There are 8 hidden switches. A switch that is on adds its own fixed numbers to the row, and there is some noise. The rows also spread widely along 13 directions, which tell nothing about the answers.
(in the rows, 128 means zero)
Some rows, each with its switches (1 for on, 0 for off) after it:
[139 138 180 111  70 104 121  75 146 142 115 147 133 148  92 130 157 116
 118 104 101 203 145 113 127 158 152 104 170  86  58 124 156 108 151 105]	1 1 0 1 0 1 0 1
[183 123 173 131  82 131  77 112  93 127 162 122 143 155 152 113 131 172
 158 123 111 131 132 138 119  32 180 102 123  63 148 106 149 171 148 162]	0 1 1 0 0 0 1 0
[103  96 113  87  66  86 118  99 103 135 106  98 142 125 142 145 152 121
 129 136  78 162 171  56 143 118 211  81  81 103 128 112 174 155 107 132]	0 1 1 0 0 0 1 0
[107 170 154 125 109 139 125 129 134 136 164 101 151 126 151  90 134 199
  84 140 112 142 164  93 106  63 157  97 112 104  86 133 123 119 128 101]	1 0 1 0 1 1 0 0
[137 105 127 100  95 109 133  94 123 149 147 111 150 148 121 122 116 114
 117 149  96 158 131 108 114 137 153  99 136 123 109 139 144 134 115 151]	0 0 0 0 0 0 0 0
[113 151 109  73 115 148 114 163 138 103 122 118 126 115 119  83 142 124
  96 142  62 145 146 100 119  80 178  95 149  92  87 118 165 125 150 117]	0 1 0 0 0 1 1 1
[143 117 115 135 133 124  97 109 163 154 154 129  97 140 179 106  88 151
  71 183  77 111 115 123 116  31 165  88 112 115 121 155 139  81 138 165]	1 0 1 0 0 1 0 0
[136 108 141 102 105 106 100 113 139 137 134  92 127 154 130 111 140 129
 118 130  90 146 126  91 114 102 177 103 134  98  80 153 160 144 128 135]	1 0 1 0 1 0 1 1
[115  88 126  82 103 103 130 119 118 138 166  55 156 150 112 111 128 135
 108 149  96 165 157  55  96 135 187  86  88 142  90 157 153 139  85 136]	1 1 1 0 0 1 0 1
[118 129  60  88  65 108  92 122 123 150  64 154 109 151 109 136 134  67
 101 117  46 199 147 118 135 131 182  54 173  77 101  95 167 104 157 132]	1 0 0 0 1 1 0 1
[136 142 166 144 103 141 124 116 154 160 201 129 139 124 137 128 145 161
  98 114 104 141 124  86  93  64 169 122 148 120  70 157 164  69 124 110]	1 1 0 0 0 1 1 1
[164 122 188 103  74 113 139 101 120 158 178  95 155 167 146 121 141 165
 138 149 112 160 173  90 117  78 159 107  94 117  99 122 155 131  94 155]	0 0 1 1 0 0 1 0
[136 129 124 119  78 128 128 112 145 162 145 116 124 145 167 110 138 102
 102 125  91 144 137  92 132 102 155 126 125 117  78 162 159 110 116 122]	0 0 1 0 1 1 0 0
[120 137 174  96  52  78  96  65 117 111  83 147 123 119 106 130 185 139
 144  90  98 167 152 142 148 142 157 118 132  43 101  87 165 197 180 106]	0 1 0 0 1 0 0 0
[142 134 132 107 117 135  99 134 152 148 165 148 121 143 101 112 115 144
  87 153  82 155 119 131  96  69 155  85 167 111  97 131 153  78 157 150]	1 0 0 1 0 0 0 1
[169 123 146  98 108 142 117 135 111 160 186 137 163 168  86 145 101 148
 150 155  93 174 142 114  87  61 178  68 198 104 111 101 162  64 128 191]	1 0 0 0 0 0 1 1
[ 99  94 128 158 107 126  81  84  91 144 113 120 150 143  68 125 107  91
  91  91 112 204  68 101 114 183 213  52 181 111 119 185 113 152 157  90]	1 1 1 1 0 1 0 0
[150  89 148  63 136 129 118 125 124 103 151  73 161 161  73 101 120  84
 172 142  91 168 118  85 109 151 191  98 198  90  58 160 168 140 135 162]	1 1 1 0 0 1 1 1
[201 124 137 120  52 109 120  99 136 157 156  93 143 187 151  96 165 109
 116  86  89 180 139 134 101 140 134 116 123 100  74 130 140 174 113 116]	1 0 0 0 0 1 1 1
[146  98 134  91  76 105 104 110 116 131 183  90 135 144 168 131 145 129
 168 141 104 114 150  90 113  84 167 132 102  90 109 143 185 160 124 171]	1 1 1 0 0 0 0 0
[ 88 144 137  98 101 130 132 125 100 158 147 123 139 141 163 119  98 143
 118 193 118 112 158  82 106  89 154  92 144 113 123 151 132 120 106 158]	0 0 0 0 0 0 0 0
[130 150 196  99  86 155  90 163 139 136 139 127  88 193  65  48 155 126
  63 118 106 179 111 154 103 122 153 116 179 134  68 197 147 163 180  86]	1 1 0 1 1 0 1 0
[133  71 115 125 101  72  66  70 125 156  67 156  93 143  86 159 110 115
  97 124  61 182 101 131 132 102 217  41 136  89 136 114 167 105 150 151]	0 1 0 0 1 1 1 1
[ 99 149 132  93  56 111  82 140  99 130 102 124 115 151 105 100 167 145
  91 107  94 177 162 113 112 123 173  82 122  93 111 116 145 183 152  90]	1 1 0 0 1 0 0 1
[139 111 143 144  83 144 101 112 108 165 169 150 143 134 129 143 125 134
 117 113  94 149 113 100 125  63 194 108 144 125 137 138 162 107 132 132]	0 0 0 0 0 0 1 0
[143 148 125 114 119 115 101 110 141 122 163 145 133 116 165 124 114 167
 135 169  98  99 133 138 102  41 145  96 156  52 110 106 148 107 163 174]	1 1 0 0 0 0 0 0
[119  64  79  98  93  70 133  87 115 148 190  62 180 111 135 158 136 151
 122 143  84 149 153  66  88 122 182  74  51 130 123 117 158 134  77 157]	1 1 0 0 0 0 0 0

New rows. What belongs after each?
[109  35 118 115  83  83  62  77 105 158 134 130 117 133  88 194 130  76
 160 101  93 158  92  68 131 125 237  97 148 102 121 169 214 117 140 162]	1 1 1 0 1 0 0 1
[144 139 166 123  70 120 124 102 135 168 164 142 127 151 133 121 140 133
 114 126 122 150 129 123 111 102 136 118 155 103  74 154 152 107 132 128]	0 1 0 1 1 0 0 0
[142 108 124 128 123 122  99 119 141 160 176 119 133 147 102 125 104 166
  80 143  85 168 109 120  82  71 173  58 130 117 110 137 145  81 135 153]	1 0 1 1 0 1 0 1
[100 126 150 142  70 107  80 101 105 164 135 117 122 143 143 134 145 169
 100 101 112 154 142  87 112  87 189  95  99 103 118 148 152 146 124 101]	1 0 1 0 1 1 0 1
[196  77 108 121  88  98  94  62 134 144 128 128 137 160 129 140 126  66
 152 104  66 172  98 144 132 128 172  94 172  74 103 125 166 134 154 166]	1 0 0 0 0 1 1 0
[132 140 143 121  79 116  78 108 123 138 105 125 107 158 163 100 137 127
 108 125  97 149 137 118 129  98 160  94 131  72 107 134 139 167 152 121]	1 0 1 1 0 1 0 1
[120 142 176 107 103 124 101 124 128 126 125 116 126 144 101 100 142 155
 105 131 104 160 125 114 106 103 169  88 144  88  91 142 141 149 146 115]	0 1 1 1 0 0 1 1
[123  95 130 123  99  88 101  82 134 161 136 114 122 145 135 139 121 120
 112 128 100 146 120  99 107 122 167  98 132 103  93 160 155 122 119 137]	1 0 0 0 1 1 0 1
[112 136 183 104 104 135 124 139 142 137 190  80 129 155 118  94 155 146
 109 119 118 135 124  87  76 118 157 134 143 117  52 203 165 145 126 108]	1 1 1 0 0 1 1 1
[103  90 148 115  68 101  88 107  86 151 164 103 135 137 100 147 149 158
 120 100 108 164 132  91  92 109 200  89  84 116 139 140 171 166 120 129]	0 1 1 0 0 1 0 1
[117 130 134 113  76 117 128 103 112 147 159 109 160 131 138 130 143 120
 134 117 112 150 130  94 112 133 153 104 138  87  99 142 147 153 126 127]	0 0 1 1 0 0 0 0
[ 35 170 117  96  59  95 118 142  97 143 133 102 124 104 191 151 173 157
 128 128 115  94 171  55  84 101 164  99 106  53 102 140 171 170 111 107]	0 1 1 0 0 0 1 1
[157 126 127 125 123 152  92 117 108 129 131 124 149 162 124  78  88 129
 101 156  90 168 123 129 126  91 177  71 163 111 130 128 104 141 145 142]	1 0 0 0 0 1 0 0
[ 94 175 188 117  56 134  97 138  82 140 154 101 144 165 109  90 172 181
 108  88 141 164 148 127  88 132 146 111 138  87 103 149 122 218 153  81]	1 0 1 0 1 0 0 0
[152 115 120 127  88 107  98 109 177 156 131 138  84 152 133 116 142 129
  60 124  54 162 114 141 114  76 172  88 117 113  95 145 170  91 157 129]	1 1 1 0 0 1 1 0
[147 157 167 153 120 140 134  86 125 133 188 118 203 115 120 114 125 181
 122 112 132 167 123 117  97 111 138  92 170  81  85 116  95 127 138 106]	1 0 0 1 0 0 0 0
[117 150 128 105  93 110  88 135 126 130 103 114 126 143 118 106 148 159
  95 118  82 169 145 112 105  89 174  60 137  67  97 110 142 146 156 111]	1 0 1 1 1 0 1 1
[105 112 140 140 105 100  99  90 129 149 132 125 132 127 128 144 125 159
  96 139  96 153 123  91 112  91 200  73 123 105 118 146 147 110 132 126]	1 1 1 0 0 0 1 0
[154 110  81  94 107  87 101 100 131 118  96  99 116 149 160  99 109 105
 122 155  78 132 121 144 116 109 150  68 129  50 101 120 136 159 144 170]	0 1 1 0 1 1 0 0
[ 89 113 118 145  75  66  64  79 113 141  95 148 112 100 122 159 152 184
  76 104  79 166 127 125 112  84 204  43  79  76 159  94 144 155 162 102]	1 1 0 1 0 0 1 0
[ 80 133 142 118 127 104 117 105 131 149 144 140 121 126 109 130  97 154
  93 175 122 123 102 132  76 119 141  67 169  88 109 164 130 111 148 149]	0 1 0 1 0 0 0 0
[ 93 114 155 108  63 109  88 101  75 132 146 106 153 127 145 152 152 136
 180 103 123 143 157  57 123 107 197 108 125  64 121 129 176 181 134 131]	1 0 1 1 0 1 0 1
[153 105 115 123 155 110  64 111 157 110 119 107 102 129 153  88 104 141
 103 140  75  96  75 147 113  51 168  92 137  54 108 151 142 153 163 154]	0 0 1 0 1 1 1 1
[127 129 160  94 113 136 105 151 110 123 189  72 164 146 112 100 143 162
 146 122 116 142 135  82  87  82 175 103 150  85  78 148 155 154 126 133]	1 0 1 1 1 0 1 1
[118 157 144 102  56 117 114 115 117 139 118 112 132 157 158 116 159 108
 133 115 112 155 158  88 120 144 151 115 153  74  78 142 149 160 130 111]	1 1 1 0 0 0 0 1
[ 96 129 166 108  57 113  73 121  99 130 103 121 104 159 114 122 171 107
 132  82 105 164 126 103 117 147 190 110 158  71  98 161 174 196 166 100]	1 1 1 0 0 1 1 1
[104 138 161 132 120 144 106 123  92 136 178 105 162 144  99  96 108 177
  96 138 127 161 120 118  79 108 162  72 146 112 122 155 104 156 137 116]	1 0 0 1 0 1 0 0
[140  82 137 114 101 119 117  96 118 161 145 108 146 168  88 143 115  71
 139 110  95 178  87 100 102 161 185  89 196 105  87 178 164 122 121 150]	0 0 1 0 0 1 1 1
[ 88 151 180  85  40 112 107 152 107 176 152 131  78 185 102 100 156 155
  76 131 120 155 151 153  68 114 124 108 119 126 104 169 162 169 146 122]	0 0 0 1 1 1 0 0
[140  82 141 116  69  78  83  62  92 128 105 100 150 138 144 159 153 128
 172 100  92 169 156  70 140 111 220  82 102  62 124 101 172 174 122 139]	1 1 1 0 0 1 1 1
[ 93 130  88  92  79  98  88 128 125 136 104 133  93 137 179 138 136  93
 132 144  74 108 126 110 115  96 169  96 159  48 115 148 183 151 163 159]	1 0 1 0 0 0 1 0
[109 113 147 100 102  96  92 119 126 140 118 113 110 151  92 125 133 124
 114 125 101 151 102 115  94 126 174  78 161  76  86 165 165 145 144 135]	0 1 1 1 1 0 1 1
[106 153  65 140  89 101 118 116 131 162 142 128 127 129 171 128 120 136
  64 141  92 130 115 131  72 114 136  58 138  86 108 140 114 113 131 122]	1 1 0 0 0 0 0 0
[176 137 148 103  84 156 101 139 147 124 164 103 140 156 131  71 163 118
 108  96  83 164 131 114 133 104 159 141 134 112  79 142 151 163 147 107]	1 0 1 0 0 0 0 1
[137 133 122 111  85 131 120 135 156 166 152 124 116 168 113 107 140 107
  70 124  77 181 111 126  96 119 157  85 158 126  79 166 155 103 148 122]	1 0 1 1 0 0 1 0
[147 123 141 146 105 105 107  73 133 167  85 159 121 157 121 137  91 137
  86 150  79 192 119 135 130  89 185  33 153  86 127 110 125  79 142 146]	0 0 1 1 0 1 1 0
[118 125 136 154  95 112 114  75 142 176 149 166 139 100 143 167 124 150
  89 123  94 148 119  92 122  81 174  97 135 112 114 123 151  68 119 122]	0 0 0 0 0 0 0 1
[105 128 163  60  86  98 130 129 138 136 121 100 118 154 107 112 150 153
  99 168  78 172 201  76 112 110 179  88  98 131  80 120 176 116 111 130]	1 1 0 0 0 1 1 1
[129 114  97 126  83 121 137 101 131 184 151 128 147 146 135 144 115  76
 103 127  96 160 104  92 101 154 154  94 176 125  89 166 144  92 100 133]	0 0 0 0 0 0 0 1
[126 136 119 109  78 136 101 147  89 163 151 111 143 183 121 111 117 117
 114 135 107 173 135 103  87 119 167  64 167 103 114 148 131 137 126 143]	1 0 1 1 0 0 0 1
[148 100  89  98  89 101 101 109 150 133 139 125 111 137 114 114 141 105
  92 123  56 162 114 146 110 119 160  91 128 101 100 127 167 131 162 141]	1 1 0 0 0 1 0 0
[114 148 152  97 144 162 114 159 132 114 148  75 152 155  95  48 112 144
  84 150 108 164 124  93 100 117 162  86 168 116  59 177 110 145 135 103]	1 0 1 1 1 1 0 1
[ 94 151 179 126 114 136 119 131 111 152 163 117 142 144 103 123 116 170
 109 140 130 149 118  97  71  96 168  74 173  90  86 165 136 107 128 125]	0 1 1 1 0 1 1 1
[137 126 112 116  96 127 132 102 124 148 142 115 159 133 144 120 120 131
 105 141  88 161 141  94 124 103 167  83 122 113 117 119 135 114 115 138]	0 0 1 0 0 0 0 0
[101  82 106 101 120 100  83 101 104 126 102 122 133 124 126 141 104 108
 148 159  86 136 126  73 141  86 228  71 153  86 126 138 164 124 143 161]	1 1 0 0 1 0 1 0
[143  73 139 113 112 102 100  85 122 149 176 108 143 147 114 134 114 129
 128 144 100 143 107 114 106 116 171 103 127 126 126 158 155 146 128 167]	1 0 0 0 0 0 0 0
[119 127 155  65 101 115 135 128 128 123 151  90 149 147  94 111 151 135
 132 139  85 168 167  92  98 129 163 102 147 102  70 124 170 140 126 136]	1 0 0 0 0 1 1 1
[151 103 132 116  73 108 101  98 134 172 145 130 100 178 157 128 117 109
 116 146  92 144 129 124 117  91 161 104 129 107 115 155 169 117 134 170]	1 0 1 0 0 1 0 0
[110 148  85 127  92 134 125 151 116 148 194  75 149 142 152  95 135 139
  80 117 109 137 112 114  55 127 140  85 131 103  91 177 119 153 124 109]	1 1 1 0 0 1 0 0
[121 115 139  83  75 104 107 125 123 139 150 114 118 150  96 126 157 120
 133 115  85 163 142 117 100 113 174 103 151  93  78 139 191 135 152 137]	1 1 0 0 1 1 1 0
[151  56 148 129 150  51 127  23 158 162  94  90 138 164  98 122  74 131
  75 176  96 178  99 117 109 174 156  54 110 137  93 164 102 118  83 149]	0 0 0 0 1 1 0 1
[ 75 131 163 108  79 106 133 112 114 160 157  96 127 141 161 133 145 133
 132 131 127 115 141  68  97 116 159 125 133  95  77 189 169 146 107 124]	0 0 1 0 1 1 1 0
[114 167 209 119  85 134 122 113 114 128 148 121 146 146 132  99 151 161
 132 125 133 157 159  98 112 108 159 113 160  81  72 145 134 151 145  98]	1 1 0 1 0 1 1 0
[140  90 132 111  96 119  78 117  86 134 152 111 162 148  79 137 129 144
 138 106  86 182 122 109 100 104 207  67 148 100 142 108 151 163 138 143]	1 0 0 0 0 0 1 1
[175  72 154  85  97  81 104  70 137 133 103  97 123 173 112 106 121  88
 138 152  95 162 125 112 138 150 158 102 128 104  82 151 150 164 115 160]	0 1 0 1 1 0 0 1
[121 147 137 142  76 135 105 108 132 170 129 164 121 133 122 130 136 134
  81 102  93 173 124 116 120  91 165  95 156 108 100 127 148  90 143 101]	0 0 0 0 1 1 0 1
[144  85 148  99 140 112 118 108 124 127 190  83 166 123 111 142 110 151
 175 147 107 123 120  75  98  63 193  96 146  83  79 142 180  95 112 181]	0 1 1 0 1 1 1 1
[189 134  97 109  50 101 133 104 139 162 135 119 142 166 152 128 149  92
 118 109  75 183 141 128 107 125 138  76 143  78  78 101 147 120 111 141]	0 1 0 1 0 0 1 1
[141 136 150 126  40  98 113  94 117 194 132 156  95 181 178 147 130 116
 121 137 104 140 143 137 105  93 139 100 141  90 118 141 161 121 122 158]	0 0 0 0 0 1 1 0
[115 124 117  94 144 136 118 131 147  98 132  80 155 122 118  74 128 133
  90 147  73 153 125  82 124 117 185  92 134 112  90 148 131 152 140 108]	1 0 1 0 0 0 1 0
[ 99  54  88  83  93  55  98  66 116 131 131 109 130  96 135 188 131 109
 168 135  73 121 123  93 125 112 195  93  96  66 139 115 208 145 137 191]	0 0 1 0 0 1 0 0
[115  85 166  98  96  97 103  80  91 144 131 109 151 159  70 148 119 132
 155 129 112 187 139  95 117 139 199  80 152 100 113 137 164 142 136 158]	1 0 1 0 1 1 0 0
[170 129 140 120  86 105 107  76 151 133 128 139 113 139 177 120 133 115
 139 135  92 126 130 136 138  86 145 121 141  54  91 123 162 125 152 158]	0 1 1 0 0 1 0 0
[161 100 118 120  81 106  84 100 121 155 121 119 110 178 176  96 109 119
  95 165  87 137 137 125 131  87 165  94  97 128 147 141 129 166 121 155]	1 0 0 0 0 0 0 0
[159 122 160 116  84 121 156 108 126 154 191  73 181 162  74  83 146 176
  57 118 106 209 143 125  80 161 134  88  83 174  93 136 100 153  93  90]	0 1 0 0 0 0 0 0
[115 148 127  65  82  79 108 119 150 129  84 136  84 164 112 109 137 147
  83 176  68 163 165 157 106 114 140  63 128  75 106 100 156 133 170 158]	1 1 1 0 0 0 0 0
[125 125 137 127 115  89 113  80 152 133 112 115 131 126 148 123 125 134
 107 142  90 150 131  93 113 113 169  77 135  74  72 136 138 117 125 119]	1 1 0 1 0 1 1 1
[105 150 104 114  52 116 104 121 131 160 118 146 110 145 149 135 152  81
 106 106  86 162 123 120 115 139 151  96 174  72  92 147 162 129 166 120]	1 0 1 1 0 0 0 0
[143 109 152 104  84 108 107 104 137 138 147 121 135 147  92 113 145 135
 105 122  96 181 139 116 121 115 169  98 130 117  84 132 157 129 144 124]	1 1 0 1 1 0 0 0
[111 130 127  96  77 123 113 125 128 143 140 117 129 131 116 122 157 129
 100 109  84 158 136 102 113 124 164 106 125 108 104 132 163 145 134 116]	0 0 1 0 0 0 0 1
[ 66 146 183 105  86 105 105 109  95 172  89 161  98 163 118 140  97 153
 103 191 131 156 164  89 106 100 172  56 158 107 124 144 141  97 121 145]	0 1 0 1 0 1 0 1
[140 105 186  88 144 119 106 100 144 116 116 105 143 134 107 106 109 158
 136 174  91 150 146  70 151  61 201  91 133 102  85 122 157 106 125 154]	0 0 1 1 1 0 1 1
[163  96 114 141 110 106 122  65 154 141 126 112 157 123 131 126 130 106
  96 104  70 173  94 112 136 129 175  90 132 102  99 136 137 124 127 116]	0 0 1 0 0 0 1 0
[100 119 151 104  93 109 111 112 105 144 141 116 136 148 100 145 126 134
 139 137 105 169 139  96  94 112 189  64 162  79 100 140 163 118 144 147]	1 1 1 1 0 1 1 0
[115 129 182 106  82 120  94  99 111 116 105 123 135 143 107 117 157 116
 155  99 109 177 140  90 143 124 197 104 174  60  72 140 169 157 169 107]	1 1 1 1 1 1 1 0
[100 128  82 122 104  45 109  91 157 155 101  92 110 128 178 139 137 164
  76 143  78 123 129 113  76 109 145  51  93  57  93 129 133 136 114 132]	1 0 1 0 1 0 1 1
[128  65 110 133 112  86  59  79 112 132 127  97 122 130 157 124 115 132
 120 133  94 118 101 100 135  86 203  95  89  97 148 158 147 183 135 148]	1 0 1 0 1 0 0 0
[109 101 150 117 129 110 110  93 152 151 121 112 117 145  98 107 110 121
  73 150  98 165 115  84 117 135 182  92 145 141  70 185 141  98 121 112]	1 1 0 0 1 1 0 1
[122 134 135  86 111 137 137 139  86 125 207 103 189 121  87 129 114 176
 152 152 115 160 153 113  70  82 160  63 152  83 112  94 144 118 132 169]	0 1 0 1 0 1 0 0
[162 156 115  96  43 108 118 122 146 166 103 129  89 196 193  82 142  90
  91 151  87 147 166 141 127 116 113 112 135  99  79 140 139 144 129 137]	1 0 0 0 1 0 0 0
[109 129 151  91 104 129 102 127 125 136 117 125 115 136 157 118 127 136
 127 166  89 122 154  66 139  58 192 110 130  99 113 136 173 123 122 145]	0 0 1 0 0 0 1 1
[145 109 125 142  89  87 115  80 122 164 187 102 154 140 143 148 135 163
 119 106 102 146 114 140  64 108 143  81 120  80 111 133 140 142 124 143]	1 0 0 0 0 1 1 0
[112 103 117 110  90 101 103 106 133 149 107 115 117 146 104 115 139 121
  78 121  65 184 131 108 120 128 189  75 121 124 103 144 152 134 137 109]	1 0 0 0 1 1 1 0
[ 81 114 152  92 104 117  94 123  73 117 134 107 151 140  69 115 117 157
 126 147 117 174 143 108  93 131 191  56 143  98 133 132 135 176 149 134]	1 1 0 1 0 1 0 0
[131  94 170  95  98 112 124 100 141 162 148 112 123 175  89 135 124  99
 126 145  94 171 118  98 111 142 178 109 171 132  82 182 178 110 132 153]	1 0 1 0 0 0 1 0
